There are 8 hidden switches. A switch that is on adds its own fixed numbers to the row, and there is some noise. The rows also spread widely along 14 directions, which tell nothing about the answers.
In the rows, 128 means zero.
Some rows, each with its switches (1 for on, 0 for off) after it:
[121 144 112 159 129 147  79 143 103 110 167 110  77 142  81 120 112  71
 105 133 167 134 106 150 137 112 140 202 168 148  80 117  90 137 146 142
 127 146 153] => 0 0 1 1 0 1 1 1
[150  89 137  71 146  98 135 110 146 121 100 142 107 137 134 120  70 123
 107 141 135  98  35 158 166 151 117  52 119 176 132 141 120 122 134 119
 119 141  95] => 0 1 0 0 0 0 0 0
[137 188 103 150 130 166 124 196 119  50 137 152 127 141 104 154 106 101
  99 149 180  95 143 157  98 118 192 189 111 123 131 113 121 125 136 116
 109 114 129] => 1 1 1 0 0 0 0 1
[114 106 124 110 123 113  67 131  98 125 145 109 123 120 112 134  76  73
  92 140 162  95  67 157 188 116  94 135 150 181 100 166 125 100 134 105
 114 164 155] => 1 0 0 1 1 1 0 1
[116 130 124 125 185 151 111 193 134  77 100 178 146 125 139 116 123 149
 117 166 118  85 141 141 130 176 121 122  98 127 103 152 111 112 113 166
  65 116 106] => 1 0 0 1 1 0 1 0
[190 134  82 105 139 152 136 167 127  79 118 148 123 162 179 110  99 143
  93 146 169 105 140 150 115 125 143 128  98 129 177 132  97 157 113  81
  82 115  84] => 0 1 1 1 0 0 0 1
[136 121 133 128 152 122 116  96 168 101 106 133 130 108 125 127  62 115
 116 105 105  93  78 167 187 131  88  51 106 124 151 143 105 137 108 133
 128 143 114] => 0 1 0 1 0 0 0 1
[168 114 138  93 129 108  84  99 117 118 116 128 126 132 160  98  67  86
  77 122 146 119 117 149 172 137  88 109 117 165 133 151 100 119 141  77
  78 152 141] => 0 1 1 0 0 1 1 1
[187 156 106 144 153 110 107 144 101 127 170 100 164 142 170 107 103 155
 104 134 124 150 133 168 127 122  91 161 123 144 103 111 147 181 134  72
  61 145 137] => 0 0 0 0 0 0 0 0
[134 177 108 163 154 180 113 159 127  61 161 102 183  92 158 127 107 136
 140 106 121  51 129 157 143 136 122 152 129  83 138 139 139 130  80 134
  87 133 119] => 0 0 0 1 1 0 0 1
[128 150 155 173 139 107 120 198 110 155 110 140 132  96 166 126  89 130
  88 133 156 134  78 130 151  86 117 125 120 154 115 161 126  90 142 143
  83  93 121] => 0 0 1 0 0 0 0 0
[121 111 109 112 145 160 116 169  81 114 158 161 106 131 136 111 148  72
 114 160 165  79 108 122 131 181 121 179 153 156  80 147 111 112 109 125
  71 121 125] => 1 1 1 0 1 0 1 1
[158 100  58 142 192 157 103 150 134  85 109 142 100 162 153  88 117 124
 124 122 127 106 210 155 150 136  77 125 104 105 152 138  73 160  86 102
  99 125 111] => 1 0 0 0 0 0 0 0
[102 119 127 157 183 149 127 135 130 117 113 138  76 178  81 115 115 131
 135 162  89 127 146 142 147 151  97  90  87 149  60 143  87 180 117 159
 101 122 136] => 0 1 0 0 1 0 0 1
[153 127 133 108 155 114 141 148 144 101  99 170 147 143 135 136  97 152
 102 179 105 124  98 166 130 179 116  81  76 149 108 116 128 164 136 123
  78 137  93] => 1 1 0 1 1 0 0 0
[107  89  90  73 187 158  87 140 124  84 109 151  89 157 100  76  96 145
 123 146 139  79 123 156 166 142 110 112 107 151 104 184  84 129 125 139
  87 153 111] => 0 1 1 0 0 1 0 1
[114 147 152 144 124 146 146 226  86 121 124 102 123 150 141 167 110 139
 105 181 180  90  84 116 134  91 174 137 123 188  85 160 144 101 126 144
  90  91 117] => 0 0 1 0 0 0 0 0
[150 173  95 121 145 167  95 102 117  74 139  96  69 155 114  96  93  61
  87  81 161 111 156 123 146 101 113 122 143 133 144 156  90 113 112 117
 124 135 145] => 1 0 1 0 0 1 0 0
[135 144 140 134 123 136 160 180 141 108  99 156 145 109 153 166  92 100
 111 144 143  81  58 138 137 159 152  99 111 128 144 119 125  84 114 146
 123  97  89] => 0 0 1 1 1 0 0 1
[145 189 176 150 145 138 151 127 129  96 146 117 190 125 134 159 122 133
 120 159  87 103 120 127 111 199 136 123 107 130  51 105 163 150 119 147
  59 127 121] => 1 1 0 0 0 0 1 1
[176 180 148 118 112 129 129 151  95 101 146 137  96 154 160 111 118  56
  58 115 195 121 113 106 105 128 129 113 136 165 114 171 101 123 147 105
  52 111 144] => 0 1 0 1 0 0 0 1
[170  93 114 152 110 113 118 156 123 106 106 178 117 114 171 137 101  38
  93 142 177  96 131 158 145 148 112 135 116 123 162 111  80 133 120  74
 100 126 116] => 1 1 0 0 1 0 0 1
[133 134 125 127 143 141 114 104 133 130 135 139  45 115 125  81 113  61
  96 101 161 126  65 100 138 129 131 122 182 134 123 153  88  84 114 183
 135 109 106] => 1 0 1 0 0 0 1 1
[174 105 172 100 106 126 115 113  96  98 124  81 147 164 182 134 125  99
  97 184 158  90 148 109 133 176 143 128 133 173  71 150 123 140 107 106
  47 137 113] => 1 0 0 0 0 0 1 1
[126 186 109 128 171 191 153 216 107  78 138 151 102 158 126 128 124 130
 102 136 162  76 132 121 118 120 141 118 103 148 121 158 114 120 113 137
  75  95 130] => 0 1 1 0 0 0 1 0
[ 93 138 134 140 137 156 115 155 130  73 132 125 135 127  77 176  74  88
 131 145 130  57  98 173 171 141 134 121 105 153 110 120 126 121 116 124
 135 147 169] => 0 1 0 0 1 0 1 1

New rows, each followed by its switches (1 for on, 0 for off):
[153 169  98 133 160 135 127 147 137 100 134 171 106 112 132 107  86  90
  89  88 145 114 104 164 150 117  93 103 108 122 163 129 101 133 133 101
 107 132 135] => 0 1 1 0 0 0 0 0
[166 110 140  66 157 124  98 107 133  65 121 187 154 124 163  77 121 118
  95 155 130 100 151 169 137 220 100 129  94 128  86 146  96 165 147 104
  11 175 121] => 0 1 1 0 0 0 1 1
[121 126  91 130 157 149 149 219 106 137 132 153 102 130 143 127 104 132
 118 150 162  89  53 138 143 110 130 130 130 157 136 142 127  95 112 136
 118  93  97] => 0 0 1 0 1 0 0 0
[152 135  64 149 173 175 107 175 138  70 114 125 130 162 140 119  82 152
 123 140 129  96 199 176 161 109 101 123  69 103 166 113  81 178 100  93
 106 139 123] => 0 0 1 0 0 1 1 1
[130 153 134 186 126 119 131 168 113 154 152 125 135 102 132 145 100 136
 106 162 142 143  73 152 144  91 129 154 126 144  95 117 143 156 134 134
 103 121 111] => 1 1 1 0 0 0 0 1
[113  43 143 134 144 108 111 129 147 119  89 198 108  74 146 112 112  55
 137 133 137  62  64 164 176 194 103 116 148 117 115 130  76 105 117 149
 112 135  89] => 0 1 0 0 1 0 0 0
[161 144 103 103 142 150 185 158 118 132 138 129 105 152 152 143 119  96
 117 124 141  89  54 119 121 167 133  99 144 151 132 111 133 102 100 123
 130  93  85] => 0 0 1 0 0 0 0 0
[145 125 176 158 112 135 108 152  92 104 114 103 132 118 188 125 110  73
 109 129 164  72 131  91 125 141 160 171 165 150 109 156 117  67 101 133
  74  78 114] => 0 1 0 0 1 0 1 0
[156 115 115 178 144 143 136  84 155 126 113 138  72 139 125 109 110  72
 132 110 101 130 135 140 145 156 105 108 127  92 123  85  60 172 105 138
 145 123  92] => 0 1 1 0 0 1 0 1
[116 139  85 129 184 155 168 154 146 123 129 166 147 115  99 169  93  95
 157 106  71  61  63 169 166 196  84  91 117 117 125  77 136 103 100 115
 161 123 107] => 0 1 1 0 0 1 0 0
[142 200 157 191 137 138 104 174 127  98 132 100 107 150 126 119  99 145
  91 140 157 158 132 120  95  78 176 161 131 142 100 142 111 128 148 176
  95  91 134] => 0 0 0 1 0 0 1 1
[155 120 138 140  92 116 122 134 120 103 133 142 124  99 148 156 107  31
  97 133 171  89  67 151 146 159 134 137 158 134 133 105 114 113 122 111
 123 141 115] => 1 0 0 1 1 0 0 0
[158 121 103 108 139 125 118 192  86 116 145  97 172 147 169 149  94 134
 118 151 163  80  95 153 139 131 134 171 141 177 123 132 160  98 116  65
  93 115 122] => 0 0 0 0 0 0 0 0
[130 166 125 154 136 170 129 179 120  72 152 141 170 107 138 158 135  88
 131 132 142  64 125 143 116 187 151 194 144 102  99 106 126 104 107 139
  93 118 120] => 0 0 1 1 0 0 1 1
[132 178 205 137 109 123 134 163 108 105 159 147 149  99 141 142 139  89
  92 159 166  92  44 116  98 179 171 151 159 154  39 150 142 105 159 177
  42 121 124] => 0 1 0 1 0 0 1 1
[127 114 144 127 139 170 134 158 101  93 136  82 100 192 123 140 140 125
 132 186 150  78 139 114 127 152 159 133 134 168  55 147 107 157 103 153
  86 119 118] => 0 0 0 0 0 0 1 1
[147 125 127 142 164 107 143 130 149 153 111 134 143 128 130 149  94 136
 126 147  77 129  69 156 155 169  86  76 119 134 101  94 131 142 120 141
 129 130  82] => 1 0 0 1 0 1 0 0
[193 197  58 156 170 134 125 141 109 128 182 146 126 158 136 112 108  95
  78  96 118 169 161 161 123 128  42 124 105 131 139 104 119 195 121  47
  83 136 165] => 1 1 0 1 0 0 0 1
[160 124 165 125 124  90 102  72 128 118 110 120 111 163 105 132  86  58
 101 132 111 144 118 148 133 181 121 122 128 165  67 103 100 138 162 103
 110 141 145] => 0 1 0 0 0 1 0 1
[168 170 172 167 129  81 136 173 112 138 115 163 184 128 159 153 117 135
  90 170 104 178 122 142  87 180 141 180 102 147  53  85 145 140 171 112
  50  98 114] => 0 1 1 1 0 0 0 0
[150 138  93 137 158 139 132 124 107 154 160  79 121 173 118 135 100 123
 138 128  94 137 102 132 132 152 116 169 158 163  94  86 146 123  96 104
 155 101 126] => 0 0 1 0 0 0 1 1
[132 126 164 190 113 102 131 145 137 139 108 115 148 101 139 189  91  80
 112 143 122 113  85 147 171 133 113 105 130 136 110 101 125 120 109 129
 136 121 113] => 1 0 0 1 0 0 0 0
[146 155 116 130 135 150 155 170 133 120 118 147 112 130 150 141 101  99
 100 138 144 105  65 109 118 146 152 120 138 138 152 118 125  73 101 152
 139  78  85] => 1 0 1 1 1 0 1 1
[155 170 116 105 142 160 120 201 104  47 137 153 195 137 166 154 122  99
  99 147 156  60 171 150 116 192 133 171  98 128 118 131 128 106 117  81
  42 129 147] => 0 0 1 1 0 0 1 1
[150 144 118 199 138 141 108 149 125 135 154 119 104 132 142  93 124 153
 119 160 124 173 118 146 112 113 142 196 142 112  91  95 102 189 123 163
 102 116 100] => 0 0 1 1 1 0 1 1
[161 124  89 118 134 137 143 160 121 122 151 177  98 124 150 118 138  81
  94 148 173 116  74 150 125 161 116 137 142 125 126 118  99 150 125 120
  98 134  91] => 1 0 1 1 0 0 0 1
[133 148 122 131 137 145 117 174 104 106 167 151 115 136 120 120 124 121
  93 166 166 120  99 157 130 133 128 158 123 155  83 136 112 176 146 125
  64 149 137] => 0 1 1 1 0 0 1 1
[121 166 151 175 156 140 112 148 141  99 135 107 161 110 120 148  99 159
 119 151 103 116 116 155 155 126 119 120 114 123  90 125 138 153 112 168
  98 142 121] => 1 0 0 1 0 0 1 0
[124 126 147 146 129 143 133 136 135 119 143 146 106  88 135 120 122 113
 119 150 142  80  30 137 148 141 128  96 154 122 100 136 115 144 118 187
 100 143  67] => 1 1 0 1 1 1 0 0
[141 100 100  88 181 129 100 138 152  97  95 153 108 154 130  82  80 172
 110 156 122 129 120 168 152 140 114 111  91 144 129 144  93 142 133 136
 100 139 107] => 0 0 1 0 0 0 1 1
[131  91 139  72 173 152 121 149 115  94 127 141 137 128 172  95 132 133
 121 151 138  45 109 132 169 188  88  80 120 151  85 191 113 129 100 142
  34 149 105] => 0 0 0 0 0 0 1 0
[177 169  83 116 123 152 117 134 111  96 193 122  76 149 110 118 106  65
  84 114 187 116  70 146 113 115 142 154 178 148 146 100 110 150 137 100
 132 148 124] => 1 1 0 1 0 1 1 0
[178 153 101  98 159 135 180 174 154  95 116 195 157 148 133 169  96 103
 108 157 115  85  88 167 117 212 113  66  80 129 142  68 125 141 131  92
 104 134 100] => 1 1 0 0 0 1 1 1
[139 129  95 126 144 140 115 102 143  98 157  91  99 131  94 126  78 118
 133 111 136  95  52 179 161 109 133 118 154 138 135 108 123 152 115 130
 166 159 120] => 0 0 0 0 0 0 0 0
[125 107 150 160 135 134 140 135 146  96  89  85 153 169 106 197  79 133
 147 177  91  90 143 168 168 148 135  91  76 145  94  95 118 170 101 119
 135 135 125] => 0 0 0 0 0 0 0 1
[156 169 100 128 148 156 122 156 116  69 115 122 164 140 160 139  97 103
 113 118 125  85 170 129 114 161 143 165 116 124 148 114 141  79  92  92
 106  95 117] => 1 0 1 0 1 0 0 0
[149 164 108 188 139 147 102 128 109 111 170 107  99 119 135  95 112 109
 105 107 150 140 140 153 140  83 114 172 142 118 116 126 105 179 121 117
  98 136 137] => 0 1 1 0 0 0 0 0
[165  72 124  88 120 121 102  61 112 118 145  92 125 146 143 123 102  75
 112 144 128  94 105 144 176 178  94 122 162 165 101 126 116 151  92  86
 109 160 117] => 1 1 0 1 0 0 1 1
[139  89 113 122 122 135  99 185  95 119 148 133 130  96 174 109 107 131
 114 158 198  68  61 160 156 103 146 179 160 144 122 153 118 125 131 115
  78 141  77] => 0 1 1 0 0 1 0 0
[134 105 119 108 126 140 115 193 119  91 121 187  95 128 136 119 115 104
  85 179 201  88  91 168 149 128 132 119 101 142 117 160  66 163 159 127
  61 160 106] => 0 1 1 1 0 1 0 1
[147 133 131 123 133 134 100  71 114 124 160 108  88 116 142  65 105  98
 106 105 138 125  80 125 148 129 113 137 159 143 102 157 111 139 114 139
  95 138 116] => 0 1 1 0 1 0 0 1
[180 151 111 125 148 148  98  69 120 107 150 102  68 153 154  61 125  64
  90  81 137 132 150 100 125 147  89 111 166 116 116 161  77 139 106 133
  94 129 113] => 1 0 0 1 0 1 0 1
[128  81 162 156 159 125 127 151 141 109  92 164 138 136 137 132 131 139
 142 195 106 100 142 155 137 197 127 126  97 125  56 114  89 176 125 157
  64 129  95] => 0 1 0 0 0 0 1 1
[111  86 166 142 120 122 144 179 131 101  74 168  96 154 109 180 105  63
 109 189 165  79 110 154 158 157 139  82  86 162  88 135  75 142 139 130
 104 126 126] => 0 1 0 0 0 0 0 1
[143 158  98 168 175 137 143 179 137 148 129 155 141  88 174 115  85 155
 105 110 114 108  72 144 167  93  61  66 105 120 176 149 135 131  90 128
 101 106  94] => 1 1 0 1 1 0 0 0
[106 163 140 154 140 137 143 191 120  90 112 158 142 136  86 198  97  76
 113 148 132  91 118 160 141 153 138 135  91 155  91 105 126 111 140 107
 116 118 162] => 0 1 1 0 0 0 0 0
[127 120 153 105 152 117 122 175 109 116 115 183 146 139 136 149 137  67
  95 169 134  98 123 131 137 222  90 118 114 160  54 145 108 108 137 124
  51 128 143] => 1 0 0 1 0 0 1 1
[162 160  88  94 172 125 133 149 104 138 149 143 127 139 148 109  94 116
  87  96 123 126  86 139 145 141  68 109 125 167 139 146 140 110 119  75
  93 113 133] => 0 1 1 1 0 0 0 0
[161 124 111 116 143 137 127  76 122 110 141  99  97 175 103 133 111  61
 128 118 105 107 121 128 126 188 124 134 165 149  90  89 115 129 108 107
 146 127 109] => 1 1 0 0 0 1 0 0
[ 95 138 110 189 179 173 135 180 134 116 133 164 102  93 117 129 121 115
 134 129 124  86 113 139 165 122 100 124 126 105 117 133 101 131  89 175
 118 114 109] => 1 1 1 0 0 0 1 0
[146 213  72 154 164 184 146 160 127  70 149 144 127 148 112 154 107  72
 105  86 120  93 172 134 127 146 101 123 101 109 156 116 119 124  87  90
 125 105 150] => 1 1 1 1 0 0 0 1
[143  57 139 143 123 110 112 147  88 157 154 124 113 130 162 122 158  91
 128 178 157 111  82 146 145 170 112 177 179 157  46 124 103 169 121 123
  76 140  90] => 0 0 0 1 0 0 0 0
[158 123 109 159 121 131  92 158 110 101 144 149  67 114 157  95 118  54
  76 123 216 118 127 151 148  86 113 143 149 125 142 157  69 154 136 115
  84 146 132] => 1 0 0 0 0 0 0 0
[117 151 117 143 154 148 120 173 126 109 138 108 168 132 116 148  96 190
 133 182 103 118  90 150 125 138 164 179 122 143  97 105 162 120 107 160
 125 112  97] => 1 0 1 1 1 0 1 1
[174 146 107 189 153  89 146 177 115 188 112 177 101 169 144 136 104  76
  93 131 106 197 120 128  97 153  88 140 117 154 118  77 100 128 141  86
 125  58 130] => 0 1 0 1 1 0 0 1
[127 123 110  76 127 175  97 102  95  68 158  75 116 140 128 112 108  83
 118 109 164  40 104 120 157 143 146 157 172 160 113 183 127  93  83 114
 109 136 123] => 0 1 1 1 0 0 0 1
[195 154 117 115 123 159 128 115  95  95 181  88 109 158 178  92 128  96
 102 119 171  95 122 112 105 141 147 157 171 144 122 137 120 150 100 103
  75 119 112] => 0 1 0 0 0 0 1 1
[162 121 141 102  99 122 102 136  90 104 184  85 152 115 160 130 106 127
  89 177 190  92  65 167 164 114 127 139 147 176  93 145 151 178 134  98
  57 194 130] => 1 0 0 0 0 0 1 0
[154 107 155 101 121 124  96  44 119 103 113  92 107 147 147  94 103  54
 111 111 115 108 138 110 146 187 122 131 150 147  90 144 101 102 100 121
 103 124 126] => 0 0 1 0 1 0 0 1
[131 200 155 148 148 116 147 120 168 104 119 144 154 108  92 175  65  98
  96 119  79 130  65 162 154 163  98  52  88 135 122  87 147 121 133 147
 140 138 150] => 1 0 0 1 1 0 1 0
[156 115 118 109 162 126 155  98 152 131 118 157 118 124 147 107 120  90
 132 111  91 108  77 138 140 211  98  95 133 114 111 104 109 120 107 142
 116 121  84] => 0 0 1 0 0 0 0 1
[155 106 127  49 144 134 141 172 117  68  98 155 162 165 158 150 114 107
 103 181 159  49 125 143 132 207 137  93  92 165 106 156 127 104 118  94
  57 135 106] => 1 0 0 0 0 0 0 1
[131 195  93 119 168 148 156 202 142  85 118 192 140 141  97 165  89 105
 105 129 114 104  88 169 114 176 123 106  81 129 137  87 125 104 151 117
 126 121 132] => 0 0 1 1 1 1 0 0
